The rows come from 5 hidden closed curves, with some noise, and rows from the same curve form a group. Each curve winds through 8 dimensions. The rows are also pushed far along 5 directions, which tell nothing about the answers.
Some rows, each with its group after it:
[-10 -10 -11  -9  11   8  43 -15 -20 -12   5  22  24   2  49  22   5]
j_259
[ 19  -1  21   4  -2  -1 -23  -7   5  23 -14 -23 -31   3 -27  -3  31]
j_259
[ -5 -23 -33 -46  17   7   3 -11 -50 -19   0 -24   1  25   3  12  15]
j_259
[-19  29 -12   0  22  14   0   9 -27   4   0 -35   3  48  23  29  -1]
j_752
[ 19  15 -22 -29   4  16 -10  -9 -15  14 -27 -19  40   0  22   1  41]
j_752
[ -1  31  -4  47  11  -3   4  38  -3  -5  16  -6  10  30  29   6 -31]
j_259
[-12   1  17 -25 -32  -2  15 -19  22  18  -9  31  22 -40  -3  -2  11]
j_752
[ 36   9  -8  19 -10  10  14  18 -19 -38   4   1  29  -3  27 -43  20]
j_23
[-13 -27  -7   9  19  -6   7   4  -6 -48  10  14 -27 -12 -35  -9 -37]
j_721
[ 48  29   9  47  17  10  -9  63 -22 -16  20 -17 -25  47   0 -22 -15]
j_721
[  4  25  21  11  15  16 -20   1   8  54 -20 -24 -24   7 -43  27  16]
j_61
[  3   3 -20  -1  27 -12  12  -4 -21  48  -2 -20  28   2  44  29  28]
j_752
[  2  10  -9  33   8 -15  49  16   7  27  21  20  33  -8  47  20 -19]
j_259
[-13  -8  29  46  -9 -26  20 -16  57  80   3  42 -25  -5  -8  27 -16]
j_721
[ -4  14 -14  17  19  -2   8  29 -22  32  29 -10  12  32  45  17 -16]
j_721
[ 37 -10  17  25 -19 -13  33  11  21 -39   7  21   2 -14   3  -4 -19]
j_721
[  9  26 -14 -10  23  24  -1  20 -50  -6  -7 -40  23  32  18  22  19]
j_61
[ 25  18  29  -5 -41  22 -10   5  19  -2 -11   4  -4 -32 -53 -41  22]
j_752
[-22 -11  13  -3 -19  -9  -9 -13  26   4 -13  28  -7 -18 -34   0 -13]
j_721
[ 15  26   7  18   9  -4   9  20   5  -5   4 -13 -10   7  10   7  -7]
j_23
[-11 -18  -1 -15  -6   0 -18  -5  -4   5   2   7 -15  -7 -27 -11   4]
j_23
[ 20  19  31   6 -24  14 -29  10  17 -11 -15  -1 -26 -15 -31 -23  22]
j_752
[ 34   7  20 -11 -23   4 -15  29  -8 -70   5   4 -10 -24 -19 -53   2]
j_752
[-40 -23   6 -26  29  -3 -14 -23   0  37   8  16 -49   4 -18  16 -12]
j_259
[  5   6 -11 -10 -22   8  17 -17  -5   5 -16 -10  61 -19  25   5  34]
j_259
[ 21  14 -19 -21  -4  20   4  26 -39 -58   4  -9  41   2   8 -36   1]
j_721
[ -4  17 -15 -17  41  20 -11  -3 -53  23 -11 -35  29  40  45  27  33]
j_23
[ 18  22   9   2  10  15 -13  15 -14  -8  -6 -10  -8  26  -6 -24   9]
j_721
[-39 -30 -29 -23  21 -11 -11 -12 -21 -21  17  12 -13  13   9 -13 -22]
j_61
[-20 -26  -9 -19 -13 -12  13   1   3 -21  17  30  19 -22   1   7 -35]
j_259
[ -7 -26  12   4 -19 -19  25 -29  23  18  -9  43  42 -25  15   6  -3]
j_23
[ 28 -14  21  21 -11 -10  41   9  15 -25  21  34   5 -16  11 -14 -24]
j_61
[ 20  23  26  29 -22   8   8  11  19 -21   0  -4   0  -9  -3 -22   3]
j_61
[-29 -26 -14  -3  18 -14   9 -20   5  45   1  31 -16  -5   2  23  -5]
j_721
[ -1   5  10  26  17 -28  40  -6  13  34   3  12   9  -5  41  30  -1]
j_752
[ -4 -11  22  13  -7 -20 -23  20  19 -31  20  12 -33 -17 -19 -16 -37]
j_23
[-12  -1 -39   1  -5 -12  31  -8   3  -5  -8  15  35  -5  41  14   5]
j_61
[  1 -15  12  -6  -5   2   8  -6   4 -28  -9  29   6 -19 -15  -4  -9]
j_61
[-34 -34 -21 -41   5 -23  -7 -27  -5 -13   2  27   2  -6   6 -20 -11]
j_752
[ 30  -7 -15   1 -24 -13  17  13   5 -20   0  18  36 -32  22 -19  10]
j_23
[ 15   5   6  18 -26  10  19   3  18  10   5  19   2 -11 -11 -16   4]
j_721
[-26 -25  11  -5  -5 -16  20 -39  19  15  -7  30  14 -43  20  13  14]
j_752
[ -2   3  22  42 -15 -11   5  14  27  13   5  21 -22   9 -18   6 -22]
j_721
[-31   5  19  -6   7 -11   5 -28  33  38 -11  17 -30 -11 -20  16  -7]
j_23
[-13 -23  -6 -11  27   3 -19  -7 -32 -40   9 -15 -40  15  -9 -13   1]
j_259
[-38 -10 -15  -8  38  -6 -16 -11  -5  65   5   4 -39  15 -10  29  -7]
j_752
[-22  20 -11 -20   5   5  20  -6 -16   7   0  10  48  10  65  13   7]
j_61
[ 46  19  23  12 -26   3 -14   4  27  42 -22   2  23 -37  -5 -23  49]
j_752
[-13 -15  -5 -11  -2   2 -30  14 -19 -49  12   7   1 -12   4 -29 -13]
j_721
[ 28  23  -1   4 -17  23 -40  42 -14 -20  -1 -20  -6  16 -20 -27   8]
j_752
[ 25  16  -7  43  -5   3   1  35 -11 -48  12 -15   4  24  27 -21  -5]
j_61
[-32  -5 -29 -56  -3  -3  18 -23 -16 -14  -5  30  47 -13  39 -11   1]
j_23
[-36  -8  -5 -23 -23 -14  19 -37  32  17 -18  27  23 -50  -7  13   6]
j_61
[-36  -7   4 -17  15 -12 -40 -13   7  32  -1 -20 -33   4 -37  15 -11]
j_259
[ -1 -21  15  -1   5 -24 -26 -10  25  26  -5  -2 -36   2 -32  21 -16]
j_721
[-45 -15 -17   0  32 -27   4 -12 -15  20   9  -1  11  24  36  40 -24]
j_23
[-11 -45   5  37  23 -18   3  -3  15 -14  20  31 -66  -7 -39  -8 -36]
j_259
[ 28  36   2  -3   2  11   5  26 -23  18  11 -37  16  15  29   1  24]
j_23
[-22 -37 -19 -24   9 -12 -16 -13   3 -29  -4  23 -34  12 -41  -5 -34]
j_61
[ 24   4  32  43 -24 -19   3  25  43  -1  17  15 -33 -14 -46 -30 -36]
j_23
[ 11  16   9  29   6  17  -6  14 -21 -10   4 -25 -19  29  -8 -16  13]
j_23
[  8  11 -10 -24  20  32 -37  18 -50 -38 -11 -40  -8  28 -26 -13  15]
j_61
[ 42  42  42  31 -12  18 -11  11  25  63 -18   4  21  -6   4 -15  35]
j_23
[-32 -29 -18 -18  24   4  -9 -10  -8  -1  16  12 -50  -8 -34   3 -21]
j_721
[ -1  -4  29  20  12  -5 -34  14  15 -11   9   0 -58 -14 -41 -13 -20]
j_752
[ -3  -4  -9  16  26 -22  -2  20 -21   3  17 -21   7  28  45  40 -19]
j_721
[ 17  42  39  27   3  19 -30  17  18  49  -6 -13 -24  18 -13  -7  13]
j_61
[ -3   7 -27  10  26  11 -13  13 -27  30   1 -24 -21  41  -4  12  11]
j_752
[15 24 23 21 -9 13  8 16  3 34  9 -6 -2 22 -3  6 -2]
j_259
[  6  20  13  52  12   4   2  20   5  22  10 -19 -19  -7  -5   2   6]
j_61
[ -1  -6   6   7   7   3  -1  19 -27 -40  19 -15 -15  37  12   7 -21]
j_259
[ 15  11  24   8 -25  28 -20   8   7 -38 -16  23   3 -34 -41 -59  16]
j_61
[ 23  11  17  34 -13 -17   9  12  40   0  -8  17 -25  -9 -36 -18 -17]
j_259
[ 25  -1  20  27   1  -3 -19   6   6  31  -8 -17   0   7 -18   8  10]
j_23
[ 21  -1   2  16 -15  18  40   0  -8 -32   0  16  35 -16  27  -8  12]
j_259
[-46 -31  -2   4  17 -19 -20 -11   8  10   6  11 -66  23 -50  19 -39]
j_721
[-36 -43 -48  -4  40 -31   2  -3 -17 -28  16   0 -48   9 -19  13 -38]
j_23
[  9   8 -11  23  11  -7   0  34 -22 -37  11 -15  -5  42  22  15 -25]
j_259
[ 34  12 -18  33   6 -10  19  46  -9   4  18  -1  20  26  45  21 -18]
j_61
[  2  -3 -36 -15  24  13 -11  13 -46 -12   5 -19 -16  30  -1 -14  14]
j_752

New rows. What belongs after each?
[ 18  23  -1  11  28   9  -5  31 -30 -17  19 -41   2  29  34  10  -7]
j_721
[  2  25 -26  24  20  15  14  22 -38 -10   6 -38   6  40  11   1   4]
j_61
[ -3  29  32  29 -24   8  -1 -11  44  45 -15  11   6 -47  -8 -11  29]
j_61
[ 26   5   4 -18  -2   4 -43   9  -7   3 -12 -41 -19  22 -33  -7  15]
j_721
[ 24  33  28  25  12  14   0  11   3  47   0 -18  -4  24  16  10  17]
j_61
[  3  -1   0 -15 -11  28 -11   1 -28 -21   7 -11   8  12  -7 -27  15]
j_259
[ 14 -21  -3   4   7  -7  18  -4   0 -21   8  13 -23   6  -3 -10  -9]
j_721
[ 17 -14   7  -8 -32  -4   1   0  21 -46   0  24  -3 -43 -50 -55 -11]
j_259
[  0  -3 -11 -21 -13   4  44 -18  -6 -34 -13  28  66 -35  34  -7  11]
j_721
[-33  -8   1  -8  24   0  -3 -30   3  24  -9 -12 -35  13  -6  42   3]
j_721
[-27  -8   9 -23  -9  -5  12 -24  16   4  -4  19  -4 -10   5  23  -9]
j_721
[-23 -38 -46 -44  14   4  27 -16 -32 -33  21   5   9 -12   5   1 -14]
j_721
[-17 -10 -11  26  29  -5 -30   9 -13  31   3 -16 -46  36 -33   7  -8]
j_721
[ 24  15  -6 -12  -1  -1  -8  14  -2 -21  -6 -20   2  -9   1 -10  10]
j_23
[-37 -20 -20 -34  32 -21  16 -16 -24  34  16   9  -3  19  36  36 -12]
j_259
[  0  -5  -9 -10  -8  -7  42 -14   0  -4   4  -1  24   7  31  28  -4]
j_721
[ -4  19  -8  -9  10  18   1  -3 -30  -7  -6 -36   5  34  33  23  24]
j_721
[  2 -12 -21 -40  -5   5   7 -24 -13  -2  -7 -22  27  -5   0   5  18]
j_721
[ 31  28  19 -20 -40   7  -2  -9  31 -11 -36   4  21 -28 -26 -30  31]
j_259
[ 30  -7  22  32  26  -7   2  35 -14  -7  25  -7 -13  23  -4  13 -36]
j_23
[-11  -3  -7 -46  -8  14  -2 -28   4  -8 -15   2 -15 -16 -39 -22  14]
j_61
[ 13   8  10  55   8  -9 -35  22  26  15   6 -28 -65  21 -32  -4 -10]
j_61
[-29  24  14   0  13  18 -25 -25  13  78 -12 -22 -15   2 -11  19  27]
j_721
[ 24  33  15  13  -1   1 -11  42  -5 -15   9 -14 -20  30  -5  -9 -16]
j_259
[  9  31   2  -2  -9  18 -23  17   0  16  -1 -32 -13  -8 -33 -18  18]
j_61
[ 20  30   0   9 -32  20 -21  31   2 -36   5  -5   6  -7 -19 -65   6]
j_61
[-20  25  16 -17 -17  16 -20 -27  18  30 -25  -2 -10  -8 -22 -21  37]
j_23
[ -1  23  14  -3  -1  -8   5  -7  25  32  -7  -6  -8 -18  10  15  12]
j_23
[  9   3  11 -11   0  25 -18  21 -24 -45  17   6 -19   4  -7 -40  -5]
j_259
[-26 -37  -4  -9   8   1 -15  -4 -17 -18  24   6 -22  -2 -20  -3 -24]
j_259
[ -5  -4  13 -13 -18  10 -36 -24  14  19 -14 -11  -6 -18  -6  -6  36]
j_721
[-30 -15  -5 -48   0  -5  23 -43   5 -11  -7  16   3 -17  10   6   1]
j_61
[-28 -24 -19 -47   6  17 -13 -20 -28 -48 -10  22   2 -21 -29 -34   4]
j_61
[-40 -13 -41  -8  20 -14  -2 -11  -3   4  -3  -9 -21   2 -14  26 -15]
j_61
[ 54  34  26   8 -15  28  -4  22 -19 -19 -18 -15  55  15  18 -22  26]
j_23
[-11  -6 -13 -14  12 -18  16 -27  15  22 -21   3   6 -15   7  25   9]
j_23
[  3 -22 -17 -15  11   1 -29 -10  -9  -6  -9 -30 -33  -7 -41   3  18]
j_61
[-12 -23 -15 -35  -6  -7 -16 -19  14   7  -1   2 -37 -14 -54 -17  -7]
j_61
[ 16  12  26  44  -3   8  -3   0  16  24  -7  -2 -25   3 -24 -16  19]
j_23
[ -4   2  19 -26  -6  -7  -7 -39  21  33 -29   6  -3 -29 -13 -12  40]
j_752
[ 32   8   8  13  -3  16  -2  24 -14 -22   1  -5 -12  19  -2  -6   4]
j_259
[ 26  -2  -5 -23 -12   5 -21  -5   9  21 -18 -10  -6   6 -25  -4  18]
j_61
[-17  -3   8  -1  -6 -11  32 -27  19   9 -19  36  33 -21   9  10  -1]
j_721
[  7 -25  -7  13   0   5  23  13 -19 -40  26   6  -4  -5 -14 -15 -21]
j_259
[-13   9 -16 -29 -11 -11  20  -8  13  20  -9  12  21 -10   3  12  -4]
j_23
[-11   4 -26   2  45   9  -4  23 -45  10  13 -21 -12  34   1  20 -10]
j_61
[ -8  -6 -12  17  14  -2 -26  18 -22 -12   0 -18 -23  28 -29   0 -11]
j_721
[-28  -7  -1 -22   8  -8   3 -12   3   8   2  22  -2  12   5  16 -25]
j_61
[-46 -39  -8 -52  -4 -14 -20 -32 -13 -52  -7  29 -11  -1 -11 -23 -15]
j_721
[ 36  17   0  46  -3  15  12  45 -18 -12  21  -9   1  32   1 -14 -12]
j_259
[ 37  45  21   7 -16  34  -6  26 -18   4 -17 -17  43   9   3 -12  30]
j_61
[ 23 -15  11 -14 -13   2   5  -3   2 -27   6  26   6 -24 -17 -51   0]
j_23
[ 27  16   1   7   1 -16  18  20   8  23   1  -6  32 -10  36  26   1]
j_23
[ -7   6  -2 -22  -2  13 -44   0 -28 -22  -7 -28  -5  24  12 -16  26]
j_721
[-13 -29 -39 -43   3   1 -21 -26 -19 -32  -7 -19 -12 -24 -16 -17  28]
j_61
[ 31  11  40   8 -17  14  -9   1  24  11  -5  12 -16 -13 -27 -29  12]
j_61
[ -6 -26   2 -28 -18   4  -4 -12  -7 -56  -3  11 -21 -18 -39 -23  -4]
j_23
[  9   9  10  26   9 -10 -26  20   0  32   8 -22 -19  37   7  16  -5]
j_721
[-13 -16  -7  33  11 -21  10  19   7 -13  32  29 -20   7   9 -13 -46]
j_61
[-11 -17 -21 -43  -1   7 -29  -3 -26 -35  10 -22 -14 -21 -22 -32  11]
j_61
[  0  -9   2  31  13 -16  38  14  12  -8  14  31   3 -14  -2  13 -42]
j_721
[ 15  14  22  -1 -28 -11  34  -8  40 -12  -9  34  23 -42  18 -10  -1]
j_23
[-21   1  -1  10  26  -2  -2 -21 -12  35  -4 -22 -13  15  22  24  24]
j_23
[ -2   2  17  -2  -4  14  -1   6 -23 -10  16 -14  13   8  25   4   7]
j_259
[-35  37 -25  -9  17  -1  -9 -11  -1  72 -19 -33   0  27  16  38  27]
j_23
[ -7 -35  12  -7  -4 -22  35 -18   2 -20  10  25   0 -11  23  23 -15]
j_259
[ -9 -14  -2 -48 -11  -3   7 -43 -12 -14 -25  -5  19  -6  15   1  37]
j_259
[-25 -18 -14   1  36   0 -59  -3 -17  39  -7 -28 -47  25 -51  11   1]
j_61
[ 25  15  13   6 -10  -6 -10   8   6  17 -10 -17  28   5  29  16  19]
j_721
[-13  -5  27  -4 -15   6 -14 -15  21   9   3  13 -11 -29 -27 -23   1]
j_259
[ 30  29   3  17 -21   1   7  39  -2  -5  21 -16   8   0  15 -25   5]
j_23
[-13 -20   7  29   8 -26  13  17  11 -37  24  35 -24  -2  19   5 -46]
j_752
[ 25   9 -23   4  15  -8  11  25 -23  13   4 -19  36  14  36  24   5]
j_23
